The rows of a group lie close to one hidden flat surface of 11 dimensions, which may be shifted away from zero. Surfaces can cross.
Known rows, each followed by its group:
[ -8  11 -13  23  11  15  34  -1 -17  30  22 -46 -32   4  31  51 -40] => Z_74
[-25  10  14 -25  27  28  -2  -8 -23 -20 -15  -3 -21 -27  12  23   4] => Z_11
[ 21   1  22 -53 -35 -12   1  14  11  -2 -13 -11   6 -35 -36  -9  -8] => Z_543
[  1 -10 -11   6  -3   6 -34  18  10 -12  45  -5  22  13 -31  10  20] => Z_74
[ 61  17 -18  44 -18  -4 -22 -56 -16  -4  43  16   9   3  -6  -1  21] => Z_74
[ 26  29  -4  46  12  22   6  27  15  15  34  -5 -11  46  58  -1 -24] => Z_732
[  2 -29   3  -1   0 -17  17  -5  -2   0  16 -21  -9  -7   7 -10 -16] => Z_11
[ 25  -7   0  -5   4  -4  11 -14  -8  10   5  21  -9  -3  12  12   0] => Z_516
[-24  -5   0  -6  38  35 -12  23 -24 -21 -31  24   0 -16  27  -2  25] => Z_732
[-51 -18   5  -5  37 -24 -17  31 -30 -19  10 -10  37  24  17 -16 -29] => Z_732
[ -6  18   5  29  -6  42 -20   4  -8  15  23  12 -18 -30 -51  40  -9] => Z_516
[  3 -13  -5  -6   6   6   3   8 -10  -5 -17  16  -7  -5   6  -6   6] => Z_732
[ 17  26 -14   7 -11  22 -26 -29  20  -7 -10  25   4  -6 -30  19  57] => Z_74
[-18 -21 -13  13 -27  17   5   6   0  -5  -6 -45   4   0   8 -16   1] => Z_516
[-19 -60  15   7  58 -24   5  -3 -53 -23   7   9   2 -41  17 -27 -16] => Z_11
[ -5  13  12   3  -6   2   5  -5   3  11  -9  13  -4  -6   0  -9 -16] => Z_516
[-11   4 -16  26 -41 -24 -30 -48  26 -22  -4   3  31  27 -43 -48  34] => Z_516
[ 15   5  14 -22   4 -21  -5  -8  -3 -27  -3 -24  17  -9  21 -17   6] => Z_516
[-13  -2  20 -14   8  -6   7   0  21   5  16  -9   9  -1   9  11  -2] => Z_543
[  8  22  17 -27  16 -41   4  24  11 -11 -26   0 -14  -2 -18 -14 -33] => Z_543
[  8 -24  20 -31 -51 -34  18 -47  14  31  17  46  24  20 -21  -9 -18] => Z_732
[  8 -33 -36  33  31  17  16  18   1   3  -2 -18 -25  -2  24  17  29] => Z_516
[-13 -13   1  26   1 -13   0 -63 -43 -27  22  13 -40   2 -18 -16 -43] => Z_543
[-27   0   7 -11  23  -3  -9  16  18   5 -17  22  26  12   4  -1  23] => Z_543
[  2  -3  11  -8  16   7  12  -3 -22   4 -18  21  -3 -21  26  -4  -8] => Z_516
[-15  -6 -37 -12 -25  24   7  14 -35  24  -3  13  22  54  38  30  -5] => Z_732
[-11 -23  17   9  13  -9  11   9  -2 -15 -44  -2  10  -3  52 -80  -5] => Z_516
[  1  -5   6   4  -6   0  -9   2  10  -1   4  19   2   3 -13 -13   6] => Z_516
[ 18 -10  38 -10  22 -36   6  39  29   5  39 -20  -3 -19 -13  -3 -32] => Z_74
[ -5  -6  -4 -33  22  23  -9   4 -29  -4 -22  19  22 -39   6  38  49] => Z_11
[-49 -16   1  16   8 -15   3 -39 -18   3  -8  31  16  19   3 -14  -8] => Z_543
[ 20  -8   4   0  -5  -8   5 -11  16   3  -1  -1  14  -8   6 -13  27] => Z_11
[ 23  40 -11  -3   7 -15  -1  16  22  11 -31 -22   7  -8   0  14  25] => Z_543
[ -2   6  17   1  -6 -10  -3   4  28   3   9   1  22  28  19 -26  -1] => Z_11
[-18   1  18 -20  32 -23  -6  -1  -3 -13  19  -2   5  -1  -4  14 -11] => Z_11
[ 14  13   6  12  27 -20  -9 -56   2 -17  36  -8   8 -18  -5  26  25] => Z_74
[  2  -3  12 -37  -6 -10 -18  62  -5 -18  -5 -26  14 -12 -22 -16 -20] => Z_74
[-19  13  21  32  28 -27   3  15  27  40  22  38  13  23 -16   8 -34] => Z_732
[-42 -25  18 -41  25  10 -13  -4  -6  -9  16  39  13  -8 -19  32  17] => Z_74
[ 28  20   7 -11 -27  11  -8 -14  19  22  -1  63  -5  -3 -39  20  13] => Z_11
[  7  26  12  12  35 -23 -26   1 -32  -1  32   1  37  -5   4  21 -21] => Z_74
[  1  19 -11   4   9  10   0  12  -4   5   2  -2 -18   6  -8  30 -12] => Z_732
[-15 -28  -3   3   8  28  16  37  -9  11  20 -15 -28 -11  -3  24 -27] => Z_74
[ -3   2   0 -23 -11   2   7  -4   0   7  12   0  -3  11  -2  26 -14] => Z_74
[ 79  23  -6  -2 -39  -7  14 -14  19  11 -31  11 -40 -33 -31 -13   7] => Z_543
[ 18  45 -13  48  24  26  -7  -2   0  26   1  39  -5  11  14  29  10] => Z_74
[ -5  34  15  10  21 -19 -13  11  32   5   8 -11  24  -5 -13  10  16] => Z_74
[ 14   3  -2  -5 -23   3 -18 -30  -8  -9   3  -6  64   8  35 -26  46] => Z_11
[ 12 -15  -6   6 -44 -34  30   0  14  34  -8  -8  24  43  32 -42 -28] => Z_543
[ 18  11 -23  54  12   0 -22 -22 -11   6  32  37   0  15 -31  19  11] => Z_516
[ 40 -30 -21  26 -17  27  15  19  41  21 -26  46 -27   7   1 -29  43] => Z_732
[-39  35   8 -25 -23  22 -11  12  30   4  -4  -8  17  36  -1  19   2] => Z_11
[ 23  14  -1  27   2  51 -23   2 -19 -32  14  -2 -17 -14  24 -16  15] => Z_732
[-34  -6   0  18   9  15   4  -3  -9 -11 -11 -39  -5  -7  22 -14  -4] => Z_11
[  8   4   3   8  10  -1  12  23  72  23 -15  26 -13  12 -12   7  35] => Z_732
[-44  33  15 -35  -5  20 -21  -5 -23  15  -2  63  29  19 -13  41 -16] => Z_11
[-23   7   4   4  12  16   2  31   4   4  -6  -5 -28  -6 -17  17 -21] => Z_732
[ 19 -42  12  -8 -13  -3  24 -26  27 -16 -13 -13 -26 -31  11 -42  26] => Z_74
[  1   3  -7 -11  18   8  17   5  15  16 -19  14 -23  -8  -3  31  17] => Z_516
[ 15  31 -14  12  40  22 -14  33 -14 -12  -3 -18  -1  -9  23  27  17] => Z_543
[ 39  17   0  35 -39  16 -12 -23  -4   7  10  37  11  23  20 -45  -7] => Z_11
[-14 -10  24  -6  21  -9   8   9   6  16  -2  23  27   2  31 -13  -1] => Z_543
[-53 -26  18 -52 -37  22  -4   5   2  10   8  -1  31 -12 -26  23   4] => Z_543
[-17  -6 -14  16  18   4  -6  14   5  -7   7 -27   6   4   2   6  14] => Z_516
[-49 -28 -11  30   0  40  -4  33 -27   7 -31   6  17   0  23 -32  -2] => Z_11
[ -1  17  20 -41  -1 -34  -2  11  21  23  -3  12  54  13   9   7   8] => Z_543
[-12   7   6  -4  10  27   1  13   6   9  -9  25 -10  -2   8  13   2] => Z_732
[ 23  24   7 -50  17  -5   2  -5  -5  -9   3  28   9  27  43  26  12] => Z_732
[-18  -2 -21  39   9  18  -1   5  -4   7  -5   7  -9  10  -9   6   2] => Z_516
[-27 -12  27 -24  -3  -1  18  24  46  14 -11  -9   8 -10   4  -8   2] => Z_543

New rows, each followed by its group:
[-23  12  18  15   2  29 -21  -1  -9 -23  22 -24   7  -8  18 -13  -2] => Z_732
[ -7   8  11  26 -16  16  -7 -32 -44 -10  11  23  -7  15  28 -35 -44] => Z_11
[ 22 -16 -24  31 -15  40 -29  26 -14 -26  18   4   5  18  12 -31  17] => Z_732
[-12 -55  -5 -31 -46 -27  10  -9  -5 -12  -4 -17  18  12  -5 -42  -9] => Z_732
[-18   1  13  -3  -4   9 -12 -12 -14   6  -1  48   2  -7 -26   2  -8] => Z_11
[-37 -27  23 -22  21   5  -9   9  -5  10  20  31  19 -23 -28  24   1] => Z_74
[-19 -11 -20   8  37   3 -20  12 -13 -30 -24  11  10   8   4  -9  35] => Z_516
[ 27  40  33  -5  51 -32 -12  -5  12  -6   0   9  10 -33  -7   7   4] => Z_74
[-11  10  -1  11 -14   7   7  -8  -1  16 -14 -20   9 -15  -7   4   0] => Z_74
[  5  37   2  -9 -52  -4 -34   7 -15 -26  18 -12  10  38 -20 -30 -43] => Z_516
[ 18   6 -35  27   8  -2   0  -2 -24   8  -3  -1 -16   6 -10  22  -1] => Z_732
[-43 -23  29 -18 -13  -1  28   2  16  21 -48  -6  10 -35   1 -26  -1] => Z_74
[-11 -15  12  14  41 -26  12  39  -7  39   0  72  14  35  19  -7 -46] => Z_732
[ 14   5  16 -30 -42  -5   7   3  35  16   5  27  -5  18 -25  -7 -12] => Z_516
[ 35  -1   9 -22 -31  -4   1  17   0   1  -3 -48  31 -27  20 -21   7] => Z_543
[ -9 -11  14  -2 -19 -27  22 -16  55  14 -22  -6  -1   1 -14 -29   7] => Z_543
[ 12 -21   6 -35 -37 -14   5 -39  -6 -22  41 -26 -12   3 -17  10 -13] => Z_11
[-14  -2   0   4   9 -23   5  25  44  23   1 -13  19  11 -13  13   9] => Z_11
[  5 -11 -45   5 -54  16   1 -10 -13   8   9 -33 -10  21 -26  20   1] => Z_732
[ 10  33   4 -13 -10 -19  26  25  19  37 -10 -75  45  -1  49  17  -6] => Z_543
[ 45  -6   1 -19  35 -27  19   4   5  -3  -1  28 -10   9  37  -2  10] => Z_516
[-30  27 -24  31   2 -41  -5 -52  -8  -9 -34 -18  -7  22 -29  -6  -1] => Z_543
[  0   9  -8  -1  -8  -7  -2   4 -15  -8 -26  -6   2  -5  -8 -14  -5] => Z_543
[ -3  16  19 -42   2  10 -14  19 -16 -15   1   8   4 -11  -7  15 -12] => Z_516
[ 23  -6   8  -7  43 -31  30  -7 -15   4  -9   7   2   5  68 -13  -5] => Z_516
[-15   4  -7  25  19 -24   3 -21 -14  31  -7  34   7  -4 -28  22 -11] => Z_732
[ 29  25   2  15  45 -21 -18   5 -53 -24 -37   9  14 -37  30 -36   0] => Z_543
[ 26  22  12  -6  11  -5  -3  -1  10   7   4  24  -7 -10  -6  15   2] => Z_74
[ -4  14  19  16  23   6 -11  15  18  21  27  29  -3 -11 -23  25  -8] => Z_516
[ 15 -35  -2 -43 -49   4  16 -10  12  22   8  24   4  -7 -36  23  15] => Z_11
[ -5 -10  -3   9 -17   6   9  -3  -2  10   8   0 -11   9  -2  -1 -23] => Z_11
[ -5  28   7 -22   0 -12   7 -11   6  15  -3   9  14  21  11  22  -6] => Z_74
[ 21  28  -5   4  -2  18   1   5   0  20  -5  36 -21  -5 -17  35  -5] => Z_11
[ -6  -6  12  17   8   3  26   3 -14  28 -23  11   5  -2  43 -24 -28] => Z_74
[ 54  37  -2  10 -31  -7  32 -12  -7  44  11  -6 -30   9  15  25 -57] => Z_74
[ -7  46 -19  70  20 -11 -28   4  11 -17   2  -6  -8  38 -11 -26 -13] => Z_516
[ 28  32  32  -9  33 -33  35 -38  45  24 -18  46 -12   4  41  -3   7] => Z_74
[ -8 -14 -18   4   9  41   0  26 -12   3  31   4 -31  12  -5  47  -8] => Z_74
[ 21  -5 -29  57  -4 -22  -5 -24 -24  16  29   1 -18 -11 -67  20 -27] => Z_11
[-25 -16 -10 -32 -10   5  15   5 -42  17  -8  13  17  24  28  18 -21] => Z_516
[ -1  -3 -12  53  -8 -19  12 -30 -25  43   0  13  41   9  17 -16 -12] => Z_11
[-17 -39  -9   1 -15  12  25  26  20   9  -7 -19 -26  -6 -14  -3  -5] => Z_11
[-53  11  11  33 -29  38  23 -18  17  43  -9 -13 -17 -16 -17  20 -19] => Z_732
[ -3   2  10 -19  -5 -19   5  -3  -5  10  -3  15  12   8   1  -3 -19] => Z_543
[-37   1 -30  23  24   1   7  32   3  29 -15   3  16  37  17  30  10] => Z_732
[ 34 -35  -7  27 -32  11  -9 -21  21   2  21  56  10  18  -2 -42  33] => Z_74
[ 20  13  10 -41  -9 -37  18 -38  15 -10  -4   9  10  39  43 -18   3] => Z_74
[-29 -16  12 -49  21  14   7  -7  25 -10 -12  24 -20  -8  -7  34  34] => Z_74
[ 13  30 -31  11 -28 -21 -10 -31 -20   7 -47 -13  29  -2 -21  -6  24] => Z_543
[ 37   4  -4 -26  18 -19  -3  19 -20 -12   8  33 -34   0 -23  18 -25] => Z_732
[ -2   6 -26  28  59  -3   6  20 -15  27 -31  50  -7   6   5  31  15] => Z_732
[-17   6  25  27  56 -14  20  32  32  24 -24   9   5  -4  38 -19  -7] => Z_11
[-27   2  -1  13 -19   0  20 -13  16  18 -32 -16  -5  10   9 -15  -6] => Z_516
[ 18  12  -8 -11   9   7 -13  38  12   4 -10  24  11  13   3   5  23] => Z_543
[-34  14   5 -28 -27   4 -48  -4 -25 -43  14 -40  45   1 -31  -7   5] => Z_516
[  8  49   9 -13   8 -11   8 -31  60  42  16  13  24  14  -2  72  46] => Z_543
[ 29  38  15 -64   5 -35   3 -45   4 -37  23 -51  18  21  63  19  12] => Z_732
[-46  34  18   9  17   8 -11  -5  -4  20   2  22  15  -7 -25  36 -16] => Z_516
[ -4  23 -27  28  36  18 -16  12 -34  -3 -36  48  -6  12   4  13  16] => Z_543
[-28 -66  43 -45   4   5  21   4  20 -30 -13   1  -7 -24  32 -54   7] => Z_11
[ 25 -13  -1 -11 -14  34 -31 -19 -57 -31 -11  33  -6 -55 -37  -6  24] => Z_543
[ 17  13 -13  -8   7   4  -5  -7 -24 -23   4 -23 -16  -2  13   9  -2] => Z_732
[ -5  28   7  11  -9  17  11   2 -14  48 -25  33   2 -20 -11  26 -21] => Z_74
[ -7 -21  30  -4   9  -9  16   5  -5   0  15   8 -11  -5  19 -25 -40] => Z_543
[ 14  -3 -26   1  -4 -12  -6  30  17  15  12 -30  33  12  -7  29  32] => Z_11
[  7  16  19  -2  20 -13   2  -4  21   2  -2  -6   0 -23  -7   5   9] => Z_74
[-15   9  24 -20  -1  -4 -37 -19 -19  -4  18  78  24   9 -47   6 -10] => Z_11
[-12  35  19   5  41 -58   8 -28  37   9  14 -15  15  30  15  17  -6] => Z_543
[ 13  38   9  24 -14 -20   6  14   1  41  -4  -4  31  14  18 -13 -39] => Z_74
[ -2 -14  24  -6  34 -24  -3 -33 -42   3  42  42  25   0  27   8 -24] => Z_74
[  5  30 -10   0 -12  13 -15  21  10   5   0 -11   0   6 -25  29   6] => Z_74
[-48   3  -3 -14 -13  15 -44 -13 -39 -29  -2  -3  41  -8 -35   5  15] => Z_516
[ 11  19  33 -28  32   9  15   9  -1 -20   9  12 -42  -4  37   8 -29] => Z_11
[  3 -25   0   2  19   6  33  26  29 -25 -17 -79 -54 -23  34 -20   1] => Z_74
